The groups are shells around one centre, one inside the other: the same stretched ball of 6 dimensions in 10 sizes.
In the rows, 128 means zero.
Some rows, each with its group after it:
[109 129 113 128  97 121  97 121  51 112 144 141 180 142 111]  K796
[112 122 132 135  84 120 105 122  45 117 128 129 195 151  97]  K865
[132 136  76  96  77 148 138 121  86 104 147 137 181 139 110]  K99
[124 143  95 125  90 122 104 120  56 102 170 106 168 143 107]  K796
[ 90 136  90 113 109 137 108 115  78 104 143 146 173 119 132]  K99
[130 149  82 102  90 147 140 114 101  92 149 115 181 124 101]  K796
[143 136  95 105  60 144 128 125  61 112 157 144 173 154 100]  K322
[141 146  69 104  98 131 125 118  91  93 164 113 177 135 104]  K775
[141 136 113 126  66 125 111 125  42 112 162 117 176 161  91]  K365
[117 148  63 104 126 127 107 114  96  91 164 138 168 118 126]  K709
[ 85 132 107 122 109 133 105 115  70 107 134 143 180 121 126]  K365
[133 134 105 113  82 133 112 123  60 112 149 160 178 147 102]  K796
[148 137  85  98  66 148 144 122  84 104 146 130 186 147  95]  K99
[110 139  73  98  85 150 126 119  80 105 155 143 167 129 130]  K421
[146 131  96 116  93 120 120 122  75 104 140 122 197 151  89]  K831
[114 141  86 104 103 141 117 116  87 102 147 157 174 123 119]  K709
[156 147  62  93 107 131 124 119 102  92 162 148 178 135 101]  K99
[101 135 100 122  88 134 112 118  61 107 149 114 175 135 118]  K775
[150 138  88 116  71 122 109 127  47 109 176 119 168 163 100]  K421
[145 131  95 115  62 130 124 127  53 111 157 114 181 163  96]  K365
[134 145  91 118 106 119  98 119  67 100 169 140 168 138 105]  K709
[116 145 113 120  87 142 136 112  88  96 135  97 191 124  91]  K322
[135 138  84 112  83 128 110 124  58 107 168 132 168 150 111]  K775
[116 125  86 113  87 130 117 123  65 110 142 125 185 146 117]  K99
[ 83 128  96 115  95 142 117 117  72 109 133 133 180 124 132]  K831
[133 141  91 100  87 150 149 114 107  96 130 126 196 126  93]  K365
[121 130  92 109  90 133 106 123  60 114 151 166 172 144 119]  K365
[114 137  95 108 100 139 116 117  81 105 141 159 179 128 115]  K709
[133 155  76  98 104 143 124 114 100  91 164 146 167 120 108]  K322
[147 133 125 115  72 138 137 120  77 108 124 138 203 148  72]  K421
[168 136  77  99  99 122 116 125  82 103 155 166 185 153  91]  K865
[130 140 119 135  82 115  93 122  36 110 168 120 169 154  95]  K168
[130 149  71  97 103 143 128 115 102  93 156 140 174 122 111]  K709
[122 142 101 112  82 146 144 114  94  96 133 100 194 128  93]  K365
[128 130 100 115  84 133 130 120  78 105 132 114 197 143  96]  K775
[108 139 106 123 116 125 113 112  87  96 133 120 192 121 103]  K421
[145 149  59  93 117 133 118 117 104  91 165 156 172 126 111]  K796
[122 151  94 110 110 139 128 110 105  89 144 124 184 114  98]  K322
[108 137  59 106 129 119  86 120  74 102 170 163 159 127 144]  K322
[140 125  87 106  79 130 115 127  60 115 149 155 181 158 108]  K831
[164 148  91 101  57 149 153 120  89  97 154 105 186 148  76]  K168
[133 143  96 109  89 141 139 115  97  95 137 113 193 130  90]  K709
[ 87 132 112 135 114 117  94 115  59 105 139 117 182 127 119]  K865
[125 139  57  92 101 145 142 116 112  92 142 117 188 124 117]  K421
[171 135 104 114  79 122 129 124  75 103 143 122 201 161  67]  K865
[152 136 101 110  98 127 127 119  91 100 134 139 200 142  80]  K421
[141 147  61  95 112 134 123 117 104  91 159 143 176 127 110]  K775
[101 143 113 122  89 143 128 112  81  99 138 105 184 120 104]  K831
[ 90 136  77 102  92 152 127 116  85 104 144 136 171 119 138]  K865
[121 128  91 105  72 146 134 122  73 111 137 135 186 143 112]  K99
[121 132 123 120  74 143 146 115  85 103 115  98 209 135  81]  K168
[168 133 105 106  43 144 146 127  64 112 145 125 192 167  74]  K168
[112 128 103 126 105 115  94 122  53 111 147 138 181 144 114]  K831
[ 93 132  67 111 121 124  91 119  69 105 160 149 163 126 147]  K322
[106 147  88 115 111 131 105 114  78  97 160 134 166 120 121]  K775
[126 149  36  89 120 134 112 118  99  91 179 146 157 122 138]  K168
[115 126 102 111  76 145 139 120  79 109 121 121 199 139 104]  K796
[130 118 117 122  67 130 129 125  57 116 122 117 205 160  89]  K168
[105 126  74 108 115 126 105 120  77 107 142 151 181 132 133]  K831
[170 145 118 117  62 134 141 120  75 100 148 104 195 155  58]  K865

New rows. What belongs after each?
[ 92 138  72 116 126 125 108 113  89  94 148 109 179 116 133]  K865
[149 131 120 120  44 137 126 128  40 118 151 126 182 169  83]  K168
[169 147  58  93  89 131 127 123  89  95 174 138 172 149  98]  K831
[149 144  67  90  84 148 148 118 107  94 148 125 186 134  98]  K365
[102 132 103 120 108 124  87 120  53 114 152 175 166 134 127]  K865
[106 147  80 116 131 120  90 114  79  95 166 144 163 118 127]  K365
[144 136  90 111  93 127 126 120  84 100 143 121 193 144  91]  K775
[127 138  72  99 112 136 128 116 105  95 140 138 189 125 111]  K709
[123 149 115 121 100 131 109 114  75  99 152 140 175 127  95]  K322
[159 146  71 103  87 125 108 125  65 103 184 146 160 153 104]  K421
[180 137  74  94  79 130 129 127  82 104 158 156 185 161  84]  K865
[122 154 103 126 101 125 107 113  71  93 169 102 168 127  99]  K168
[101 133  77 110 107 132 107 119  74 105 151 141 172 128 133]  K775
[146 136 107 113  61 139 132 123  64 109 149 124 185 155  86]  K775
[121 135  83 110 117 122  98 120  75 105 153 166 174 133 120]  K796
[146 127  73 107  89 122 119 126  70 106 152 125 187 157 105]  K322
[116 132  86 110  86 135 109 123  59 112 157 150 169 143 124]  K99
[168 149  95 107  59 142 148 120  83  96 158  98 186 151  71]  K168
[118 138  79 102 114 136 120 116  98  98 139 153 184 122 116]  K709
[ 96 134  95 119  82 138 114 119  58 109 151 115 171 135 126]  K365
[131 146 100 115 107 131 128 112 100  90 138 112 194 123  88]  K421
[139 130 121 122  62 136 138 121  66 108 130 100 202 154  77]  K365
[132 139  99 123 115 110  91 120  64 103 159 146 177 141 102]  K421
[121 137 110 129  98 116  91 121  48 109 160 138 171 145 106]  K365
[154 137  78  94  81 145 151 120 104  98 136 128 198 141  88]  K365
[126 147 105 109  63 156 146 115  84 101 145 110 181 131  94]  K168
[125 139  65 103 127 123 105 118  93  96 155 153 177 126 121]  K99
[106 136 123 124  81 141 123 116  68 107 133 122 186 131 100]  K709
[115 142  54 104 130 122 100 117  90  94 167 139 167 123 134]  K796
[127 135 121 111  71 150 139 118  80 109 124 145 194 137  88]  K322
[149 132 104 108  83 134 132 121  82 106 131 146 199 148  83]  K365
[117 138  80  97 104 146 128 116  99 100 137 157 183 121 117]  K796
[170 151  59  98 101 123 117 122  88  92 181 135 170 146  96]  K322
[119 136 103 117 106 126 104 118  71 106 144 157 180 134 108]  K99
[ 99 140 138 135  83 137 118 113  63 105 133 108 186 127  94]  K168
[140 134 101 112  91 130 126 120  82 103 136 136 195 142  90]  K775
[ 93 144  97 124 126 124  98 111  81  96 149 129 174 113 122]  K322
[ 97 126 112 130  87 122  87 124  30 120 155 146 167 148 126]  K865
[ 92 139 103 119  86 142 109 117  58 109 154 135 163 127 127]  K322
[131 146  97 107  83 146 139 115  93  97 144 120 185 129  94]  K709
[169 149  48  94 109 121 114 122  92  91 182 142 169 145 103]  K421
[129 135  96 107  79 141 122 122  69 110 148 151 177 143 107]  K775
[161 142  92  97  83 141 135 120  92 102 145 160 187 143  84]  K421
[138 155  62  96 115 134 111 116  97  91 176 156 159 122 117]  K322
[133 132  47  92  97 133 118 125  82 104 163 147 171 144 131]  K168
[152 161  75 105 104 130 120 114  95  86 178 118 167 129  94]  K168
[120 142  90 108  76 148 135 117  80 101 150 113 177 133 108]  K99
[115 146  76 110 109 133 120 114  92  92 156 112 175 121 116]  K709
[140 134  70  92  90 143 135 121  96 102 143 150 186 138 109]  K99
[117 121 100 124  93 115  91 127  40 118 151 149 177 156 118]  K865
[116 137 114 117  64 147 131 119  63 110 142 121 180 140 101]  K99
[155 144  84 101  65 145 139 122  79 101 161 122 177 149  91]  K365
[144 131  71 108  91 119 103 128  58 109 168 142 172 158 114]  K322
[137 143  85 115 113 119 114 116  89  93 152 116 187 133  97]  K365
[116 148  44  94 136 129 102 115 102  90 171 156 160 114 139]  K322
[141 129 105 121  60 130 132 124  57 109 144  89 194 161  86]  K421
